The rows are grouped in 4 ways, from coarse to fine. Each group lies inside one group of the grouping before and may be the whole of it. The rows also spread widely along 14 directions, which tell nothing about the answers.
In the rows, zero is written as 128.
Known rows, each followed by its group in each grouping:
[144 105 100 167 119 126  89 119 152  96 107 123 117 135 168 129 111 131
 144  64 125 102 145 130 120 109  96 143 153 131 131  81]
z_158 fove Mezul z_443
[181  90 144 109 109 113 136 109  75 158  79  96 110 192 183 106 146 136
  72 171 136 176 149 109 140 145 118 123 106 163 146 172]
z_610 katep Nef z_367
[141 172 127 161 144 120 154 173 134 167 192  80 169  96 115 123 131 135
 134 117  94  92 120 124 162 171 147 129 145 114 149 142]
z_610 Momiz pav z_949
[173 140 133 183 115 129 139 161 163 114 106 130 139 135 109 112 142 117
 132  75 119 107 154 148 152 114 156 130 152 118  91  48]
z_158 tefit Por z_91
[137 138 152  78  78  80 138 137 176 149 166 143 104 146 133 112 155 128
 136  84 143 136 193 114  84 115 159  94 124 104 125  97]
z_158 Nak bubu z_745
[140  82  92 131  90  77 163 142 173 164  73 122 100 153 150 141 147 146
  95  66 163 125 125  91 135  79 148 128 109 142 128 139]
z_610 dafiv Setat z_785
[112 159 108 130 194 190 164 114 114 136 156 119 131  97 103 105 109 156
 149 132 142 101 107 121  86 186 129  97 169  94 148 114]
z_610 dafiv zal z_494
[114 137 167  89  63  80 124 173 141 139 159  97 139  98 131 120 104 101
 143 159 111 143 119 157  98 145 142 112 141  96 134  68]
z_610 dafiv Nis z_950
[144 147 149 131 177 180 158 118  77 143 155 101 123 137  98  78 150 152
  99 157 145 142 157 141 109 205 129 100 150 108 137 144]
z_610 riz Nusa z_414
[195 135 171 116 156  98 125 135 138  94 155 140 149 152 180  85  79 162
 153 149  75 115 132 112 134  74 127 112 148 124 145 112]
z_610 riz pinu z_181
[141 145 169 111 186 129 145 152 144 104 187 130 128 132 117  68 115 199
 137 125 143 136 147 137  75 100 143 100 161  81 144 114]
z_158 fove bem z_26
[170 142 180 114 131 101 148 165 146 120 162 107 121  92  55  98 100 121
 127 129 117 103  61 134  77 202 137 134 160  85 109  83]
z_158 Nak bubu z_673
[189 145 155  95 100  68 119 181 154 137 124  92 147 168 170 141  95 177
 123 151 128 150 107 114 123 112 180 116 125 135 155  89]
z_610 dafiv zal z_643
[112 132 128 105 113 162 147 106  97 165 202 146 157 108 156 132 111  82
 119 158 142 118 163 148  89 152 143 131 163 127  97 154]
z_158 ros Puv z_55
[112 111 147  97  84  88 129 120 114 140  92 103 113 130 187  91 133 110
 154 170  81 169 157 120 132 101  88  95 108 120 170 109]
z_610 riz pinu z_859
[194 101 146 116 137 115 148 117 117 118  86 141 131 147 148 105  94 133
 108 155 108 125  90 114 127 119 132 121 137 137 116 125]
z_610 dafiv Setat z_752
[170 163 157 121 177 157 128  96 117  99 176 146 154 123  75  90 109 120
 137 135 103  84 143 156  86 187 144 111 171 113 101 111]
z_610 riz Nusa z_414
[125 117 162  59  76  87 138 163 150 151 190 144 101 124 150 110 126 150
 102  91 147 154 164 125 104 137 150  85 129  87 143 117]
z_610 riz pinu z_859
[129 119 109 137 151 116 121 133 126 145 115  88 125 142 175 111 141 185
 122 106 123 145 139 106 144 112 105 116 116 125 188 142]
z_158 tefit Por z_91
[177 128 170  86 102  92 166 108 131 142 123 153 116 137 126  85 139  91
 132 139  73 127 150 100 127 138 129  91 117 122 117 128]
z_610 riz pinu z_181
[152 120 138 160 159 151 173 116 116 139 143  83  67 156 112  77 149 130
 127 118 174 120 153  92  82 172  94 133 160 121 129 132]
z_610 katep Nef z_367
[ 90 125 113 176 174 138 147 125 141 119 143  72 115  89  68  84 137 130
 150 102 133  85 116 138  88 155  83 138 163  99 140 120]
z_610 dafiv Setat z_785
[173 103 166  95  86  98  78 162 115 115 156 118 136 138 139 123 108 151
  59 100 131 144 129 169 136 182 142 121 138 116 130 114]
z_610 dafiv Setat z_752
[128 111 124 129  90  94 101 157 145 124  87  76  92 130 148 117 137 156
 125  86 127 150 126 124 135 156 100 106 120 108 177  72]
z_610 dafiv Setat z_752
[115 122 146 111 110 101 172 191 119 179 175 107 160  95 150 118 112 145
  95 152 127 139  98 140 148 122 158 127 132 103 143 155]
z_610 katep Nef z_367
[198 163 129 163 171 134 108 134 142 111 144  97 151 184 117 110 149 185
 110  80 133 104 179 133 144 147 164 115 145 142 139 114]
z_610 dafiv Nis z_950
[142 107 134 108 107 126 179 127 120 162 103 141 111  99 111 115 126  96
 109 135 125 126  86 112 110 167 130 120 132 108 108 122]
z_158 Nak bubu z_673
[197 160 164 140 145  92 124 136 157 100 125  91 141 153  73 105 111 130
 148 139 108  95 111 136  88 156 153 139 153 131 110  79]
z_610 riz Nusa z_414
[122 158 106 111  87  92 105 146 164 161 187  96 167 105 109 178 112 106
 130  89 129  79 120 140 103 187 169 142 143 133 126 117]
z_610 dafiv zal z_494
[145  88 147  86 152 114 145 112 109 132 123 131 119 150 124  94 116 169
  80 155 155 151 117 138  74 118 137 114 134 122 129 174]
z_610 Momiz pav z_949
[141 141 102 116 118 119 127  84 136 141  75 125 127 116 130 126 140 100
 158 109  74 110 117 102 124 170 109 103 115 135 148 109]
z_158 ros Puv z_55
[ 92 100 112 122 117 132 199 145 124 195 151 126 115 102 140 116 148 125
  97 118 165 141 133 111 116 114 135 124 130 107 125 167]
z_158 tefit Por z_91
[119 149 104 189 137 148 160 117 139 152 139  97 124 125 150 105 158  98
 177 112 117  97 185 103 133 112 102 133 148 128 132 109]
z_158 Nak bubu z_745
[164 122 140 118 107 115 177 145 126 150  76 134 122 117 164 115 107 110
 145 163  95 145  84  96 137 118 132 112 126 117 129  91]
z_158 fove bem z_26
[160 136 112 112 121  72 143 144 173 161 102 108 158 159  85 151 154 166
  85  87 143 113 120 129 122 128 204 130 104 148 121 149]
z_610 riz pinu z_181

New rows, each followed by its group in each grouping:
[162  81 149 116 135  82 122 124 150  94  87 159 134 143 155  85 109 158
 117 114  98 135 123 137 124  38 120 120 126 121 125 117]
z_158 tefit Por z_91
[177 174 156 116 118 127 115 135  99 139 123  89 162 122 128 122 119 108
 140 174  68 135 108 135 135 214 136 112 132 125 146  90]
z_158 fove Mezul z_443
[186 116 148 153 110 122 103 138 138  97 117 122 101 162 166  99 128 136
 128  85 121 134 170 124 132 125 107 122 148 123 128  73]
z_158 fove Mezul z_443
[145 156 162  46 137 103 136 108 134 142 208 141 135 122 124 108 104 138
 139 140 105 114 135 109  72 171 146  90 138 106 148 148]
z_610 riz pinu z_181
[107 102 128 141 128 169 166 136 119 135 183 172 110  92 134  84 133 118
 104  69 145 107 171 146 134 133 116 106 167  85 107 128]
z_610 katep Nef z_367
[142 131 101 124  89 102  94 150 156 153 168  93 106 135 164 154 139 154
 109  30 141 111 157  99 149 187 124 115 127 124 172 120]
z_610 dafiv Setat z_752
[140 128 140  83  77  83 136 156 144 156 144 147 159 108 154 133 118 122
 109 113  90 128 126 135 158 124 165  96 117 114 136 120]
z_610 dafiv Setat z_785
[144 104  91 143 183 146 150  97 141 122  83 137 116 116  95 117 115 156
 117  83 140  92  73 110  94 144 118 133 145 121 124 129]
z_158 tefit Por z_91
[173 157 117 129 189 116 101  59 120 124 127  88 158 176 103 106 156 150
 129 121  89  91 167 115 112 168 122 125 118 167 156 182]
z_610 riz pinu z_181
[ 97  90  93 142 155 164 144  75 106 136 149 147 132  94 120 111 119  97
 112 103 131  80 137 141 103 144  91 141 158 127 107 177]
z_610 riz pinu z_859
[137 127 145 115 140 129 187 113 155 132 159 163 105  78  75  89 113  86
 156 107 113  78  97 106  70 156 118 119 162  86  91 107]
z_158 Nak bubu z_745
[ 83  92 108 162 107 118 158 119 130 159 137  91 118 130 142 105 159  96
 123 125 158 121 185 136 106  82 104 147 140 136 116 155]
z_610 dafiv Nis z_950
[ 84 118 103  75 109  87 165 139 158 180 173 144 163  77 136 149 102 129
 121 118 126 100  93 122 102 104 163 118 127 110 135 170]
z_610 dafiv Setat z_752
[115 116 142 140 114 100 148 163 158 144 162  83  93 130 113  98 150 146
 121  93 172 137 154 126  82 124 121 136 146 104 132 118]
z_158 ros Puv z_55
[134 114 125 127 131 140  86 114 105 102  65  98 122 115 120 115 110 140
 125 137 115 139  87 157 101 188  97 121 139 111 151  71]
z_158 Nak bubu z_673
[160 134 140 118 145 119 160 146 130 154 159 121 143 141 103 115 134 160
  85 118 150 120 133 132 116 148 173 122 137 123 118 156]
z_610 riz Nusa z_414
[133 104 163  76  71  59 162 161 156 149 121 134 120  92  90 113 115 102
 109 125 107 130  79 135 103 144 147 115 121  97 111 110]
z_610 riz pinu z_859
[ 65 124  87  84 109 106 116 111 139 167 133 117 131  83 136 140 146 136
 131  83 112 126 127 124 107 161 112 102 106 105 178 150]
z_158 fove bem z_26
[158 155 104 130  66 124 118 134 142 159 103 126 141 146 137 160 159 100
 114  72 120 117 170 135 163 187 175 107 120 142 120  79]
z_610 katep Nef z_367
[147 136 112 100 106  74  97  90 143 146 135  79 131 160 177 146 115 114
 162 139 104 108 144  85  92 138 108 134 119 166 167 144]
z_610 dafiv zal z_643
[109 136 132  91 145 125 104 129 115 124 139  98 145 141 145 115 110 182
 123 155 149 150 135 159  80 135 145 107 140 114 166 117]
z_610 katep Nef z_367
[ 92 117 122 108 143 160 127 116  62 156 114 110 173  77 124 115 121 127
  93 184 104 146  89 175 127 186 117 118 129 109 149 154]
z_158 Nak bubu z_673
[121  71 161 107  80  47 163 170 148 171 165  70  68 126 101  98 150 130
  75 105 173 147 119 110  79 144 106 148 123 109 132 179]
z_610 Momiz pav z_949
[166 122 160 118  87  77 128 159 149 133 150 104 121 123 125 120 109 110
 122 112 107 113 112 122 123 158 129 136 138 119 123 103]
z_610 riz pinu z_181
[162 125 139 153 167 153 130 129 112 106 126 102 110 134 112  83 127 158
 115 107 129 119 127 130 122 175 105 111 156 108 143 106]
z_610 dafiv Nis z_950
[128 135 141 116  47  68 108 177 156 147  92  99 168 123 133 150 131 107
 126 141 111 149 128 174 131 113 176 132 116 124 117  58]
z_158 Nak bubu z_745
[155  96  92 110 124 111 108 108 112 151  88 103 125 156 215 154 101 163
 109 131 131 143  98  88 125 126 110 136 115 157 174 159]
z_158 fove Mezul z_443
[185  96 133 172 130 170 119 123 101  91  86 148 131 144 166 110  92 114
 111 131 128 126 126 154 133 121 115 144 171 133  88  76]
z_158 fove Mezul z_443
[151 113 131 119  90  77 151  96 157 144  98 138 123 160 133 108 159  86
 138 121 105 118 185 115 112  77 138 117 116 150 103 136]
z_610 Momiz pav z_949
[106 122  97 169 151 142 107  95 140 120 155  91 111 123 101 110 154 121
 136  63 147  88 173 136  80 161  85 148 156 125 130 135]
z_158 fove Mezul z_443
[ 94 134  95 102 117 108 105  80 111 169  86 105 161 122 126 122 194 125
 113 114  78 137 171 143 148 158 119  96  79 138 173 170]
z_158 Nak bubu z_745
[110 156 137 106 104 114 118 152 119 165 165  95 177  90  89 137 139 117
 105 136 113 123 121 173 117 197 162 126 129 109 132 125]
z_158 Nak bubu z_673
[159 103 143 157 111 130 102 145 104 139 183  84 111 153 173 115 129 131
  88 107 160 132 172 130 127 161  98 160 154 134 131 143]
z_158 Nak bubu z_745
[125 125  62 188 121 164 109 124 131 141  98 133 165 118 180 160 130 126
 125  70 122  94 153 143 180 116 135 139 142 142 129 102]
z_158 Nak bubu z_673
[ 99 113 123 114 126  90 133 105 145 131 133 111 131 131 159 102 120 123
 161 144 117 117 152 124  85  68 107 128 133 130 148 138]
z_610 katep Nef z_367
[132 153 123 133 101 108 122 134 139 142  98 108 161 105 122 128 140 100
 150 122  71 120 126 142 149 151 136 114 120 122 137  80]
z_158 tefit Por z_91
[138 113 114 162 170 160 149 110 124 135 154 115  99 143 136  94 145 153
 117  89 168 109 167 107 101 132 103 134 156 121 131 149]
z_158 Nak bubu z_673
[ 97  95  86 171 115 147 119 102 117 138 115 120 143  95 119 130 145  83
 109  84 123  95 145 162 126 147  97 156 144 134 104 141]
z_158 fove Mezul z_443
[116 114 155  94  94  57 127 104 139 142 156 123 150  97 102  94 141  73
 133 135  59 104 145 145 108 125 106 122 117 124 124 169]
z_610 Momiz pav z_949
[149 128 131 134 107 103 115 105 110 149 118  93 153 151 134 115 160 101
 110 133  90 123 175 140 151 151 122 130 113 157 133 156]
z_610 riz pinu z_859
[155 124 132 108 139  93 113 107 155  96  84 121 137 156 115 115 102 147
 145 138 125 114 109 141  69 102 147 126 140 136 125  91]
z_610 katep Nef z_367
[162 112 108 131 139 130  98 118 136 120 170 142 158 138 120 154  95 145
  79  74 158  77 126 156 106 157 162 155 161 143  98 150]
z_610 riz Nusa z_414
[139 128 116 113 119 136 113 104 105 151 179 133 156  86 145 144 101  86
 119 113  90  87 107 124 126 204 109 141 145 129 128 161]
z_158 fove bem z_26
[142 138 135 103 126 119 168 145 124 163 130 134 129 114 185 102 127 151
 140 136  89 150 124  89 157 117 127  84 117 106 172 131]
z_158 ros Puv z_55
[130 146  96 149 160 140 119 113 119 133 133 140 207  97 147 123 123 134
 130 110  55  82 134 151 191 117 138 110 131 134 147 150]
z_610 dafiv Setat z_785
[125 119 138 115  70 107 140 166 148 152 200 131 124  91 151 137  95  92
 127  96 135 103 129 126 116 150 133 131 160 104 113 104]
z_610 dafiv zal z_494
[137 105  90 146 179 118 152 106 154 150 161 114 109 133 125 117 139 169
 110  54 155  83 126  80  96 124 109 147 138 133 144 200]
z_158 fove Mezul z_443
[131 131 133 153 105 157 173 172 108 174 166 125 141  88 141 121 130 102
 105 124 132 124 129 137 159 166 142 129 153 100 109 114]
z_158 Nak bubu z_745
[131 105 106 137 185 161 157  68 102 149 151 115 113 134 109 104 138 124
 106 124 161  98 135 106  67 163  99 150 151 141 116 204]
z_158 fove bem z_26
[124 123 151 118  62  68 104 150 164 137 166 105 145 137 128 132 135  96
 125 116 141 122 179 164  86 101 152 151 139 128 100 100]
z_158 Nak bubu z_673
[158 132 140 133  92  82  71 132 140 114 168 104 175 117 122 140 104  91
 121 102  79  81 134 166 135 165 127 158 144 143 114 119]
z_610 riz pinu z_859
[ 83 124 128 100  86 112  80 143 121 135 177 109 150 116 182 129 121 141
 121 115 123 146 186 171 126 126 124 109 134 110 164 115]
z_610 riz pinu z_181
[142 122 121 154 103 139  87 123 113 123 134  78 104 141 141 121 142 118
 114  86 137 122 168 136 129 203  91 128 147 130 145  98]
z_610 dafiv Setat z_752
[108 148 127 117 192  99 148 134 158 135 145  62 108 138  94  86 144 211
 150 118 146 126 125 101  68 127 120 108 128 102 192 143]
z_610 riz pinu z_181
[104 165  90 150 167 156 144 135 136 144 138 105 194 110 100 148 109 148
 138 142 143  92 114 167 104 130 183 136 158 127 119 114]
z_610 riz pinu z_859
[ 66  99 102 113 155 140 109 116 106 125  96  94 155 107 106 120 113 168
 101 156 159 141  98 188  73 130 127 126 139 115 149 136]
z_610 dafiv zal z_494
[145  86 144 140 153 158 120 116 111  80 110 157 117 156 157  81  99 161
 108 135 161 142 163 170  95  73 122 118 168 115 107  96]
z_610 riz Nusa z_414
[189 133 142  98 145 115 126 118 104 141  82  83 117 193 138 116 135 183
  96 167 146 170 124 113 100 167 153 102 116 146 160 136]
z_610 Momiz pav z_949
[138 168 123 128 127 164 143 141 134 142 165 144 145 130 175 124 122 140
 155 118 132 130 178 127 126 123 162  93 157 110 133  80]
z_158 ros Puv z_55
[164  93 101 149 148 109 146 136 162 147 140 121 102 157 145 129 132 180
  89  50 181 102 128  87 113 106 135 151 138 135 129 165]
z_158 Nak bubu z_745
[123 130 136 114 111 112 139 115 112 160 128  72 119 114  70 110 159  96
 108 135 123 122 124 133  94 222 113 124 125 125 133 143]
z_610 dafiv zal z_643
[148 121 155  73 156  97 133 117 165 113 218 172 114  93  97  93  96 153
 126  65 117  78 108 108  64 150 122 111 155  82 130 148]
z_158 Nak bubu z_673
[177 149 138 174 129 133 125 138 123 140 184  88 148 134 139 127 116  97
 133 126 120  86 145 121 128 169 124 167 165 142 110 122]
z_158 Nak bubu z_673
[105  96 143 128 115  77 168 144 166 155 161  88  96 127  85 100 146 122
 116 117 185 119 135 123  43 102 125 161 143 112 104 149]
z_158 Nak bubu z_745
[176 115 141 114 147 115 149 117 134 121  76 152 125 147 130  87 139 158
 113 113 101 141 126 116 136 104 136  95 117 119 134 114]
z_158 tefit Por z_91
[137 133 115 137  95 103 139 156 129 165 107  71 117 113 149 137 126 118
 134 119 109 124  92 101 148 186 114 129 123 125 166 105]
z_610 katep Nef z_367
[126 126 134 102 132 144 124  95  70 150 127  77 120 135 156 112 115 115
 126 195 128 148 120 124  88 200  95 123 138 134 161 143]
z_610 katep Nef z_367
[108 132 163  77  91  67 128 150 137 150 174  94 135 115 165 102 114 127
 152 166  97 148 143 124 102 109 117 104 123 107 170 126]
z_610 dafiv zal z_494
[ 83  89  91 141 152 118  90  90 147 104 112 100 104  97  90 108 132 139
 130  57 134  94 113 143  71 152  65 143 142 111 149 126]
z_158 tefit Por z_91
[125  74 129 138 157 138 150 117 112 124 124 160 147 114 127  88 120 141
  82 124 138 118 125 162 116  79 123 140 146 116  99 167]
z_158 Nak bubu z_745
[150 173  94 151 144 151 112 108 128 158 144  76 133 149 105 146 171 134
 123  76 142 103 169 114 117 226 140 128 133 143 146 131]
z_158 fove bem z_26
[155 110 103 136 143 105  99  83 120 125  55  88 142 156 106 120 154 139
 100 113 103 114 123 134 131 159 113 130 107 161 147 155]
z_610 dafiv Setat z_752
[174 106 161 168 171 187 188 169  78 139 182 126 118 137 162  78 102 160
  78 151 167 139 135 126 148 134 128 133 180 107 110 147]
z_610 riz pinu z_181
[142 112 120 164 133 143  95 107  98 119 108  71 122 129 133 119 119 107
 125 133 123 120 117 140 109 187  77 158 151 139 136 108]
z_158 tefit Por z_91
[175 121 147 141 136 122  75 122 129  79 116 113 131 163 124  95 128 158
 109  94 119 123 167 162 122 143 120 116 147 130 133  89]
z_610 dafiv zal z_643
[125 102 130 151 142  97 174 157 152 135 125  91 111 111 124 103  96 139
 145 147 144 113  77 112  84  87 114 149 156 111 129 123]
z_610 Momiz pav z_949
[177 105 128 111 179  97 131  99 138 114 109 140 164 142  86 106 116 167
  83 113 109  90  89 137 111 118 150 132 127 143 117 184]
z_610 dafiv Setat z_752
[150 161 135  63 161 119 102  95 140 113 155 157 173 113 110 128  89 154
 144 133  95  97  99 142  71 162 163  99 142 111 139 114]
z_158 Nak bubu z_745
[154 161 150 100  95 111 159 136 132 178 167 112 146 136 116 131 146  94
 124 145 126 130 155 121 105 168 173 119 131 129 108 120]
z_158 tefit Por z_91
[178 129 140 150 135 117 118 103 138 108 144 127 116 148 133  93 133 113
 140  88  94  91 172 113 133 143 102 124 145 134 125 120]
z_610 riz Nusa z_414
[171 117 156 100 164 102 157 126 141 115 151 150 138 123 132  87  87 153
 130 139 100 103  95 107 103  99 131 113 146 114 131 145]
z_610 dafiv zal z_643
[134 115 111  92 116 103  96  81 135 116  23 100 112 152  90 132 142 133
 125 131 135 147 104 142  56 171 128 116 109 138 136  90]
z_158 fove bem z_26
[184 130 111 150 158 110 162 108 154 131  96 153 169 147 108 118 131 128
 118 100  98  74 120 121 146  93 170 135 130 154  97 149]
z_610 katep Nef z_367
[172 125 156  92  68  48  87 166 159 142 173  99 136 148 170 147 106 140
 112 105 122 129 132 119 116 133 147 142 124 131 146 115]
z_158 Nak bubu z_673
[188 143 140 135 119 132 182 117 133 137  64 154 123 120 116 102 135  82
 153 134  72 116 107  98 144 151 137 101 128 121 102  79]
z_158 fove bem z_26
[190 112 126 140 119 114 153 130 123 169 123  98  79 162 157 114 165 141
  93  74 134 135 146  60 154 179 105 125 113 139 153 165]
z_158 fove bem z_26
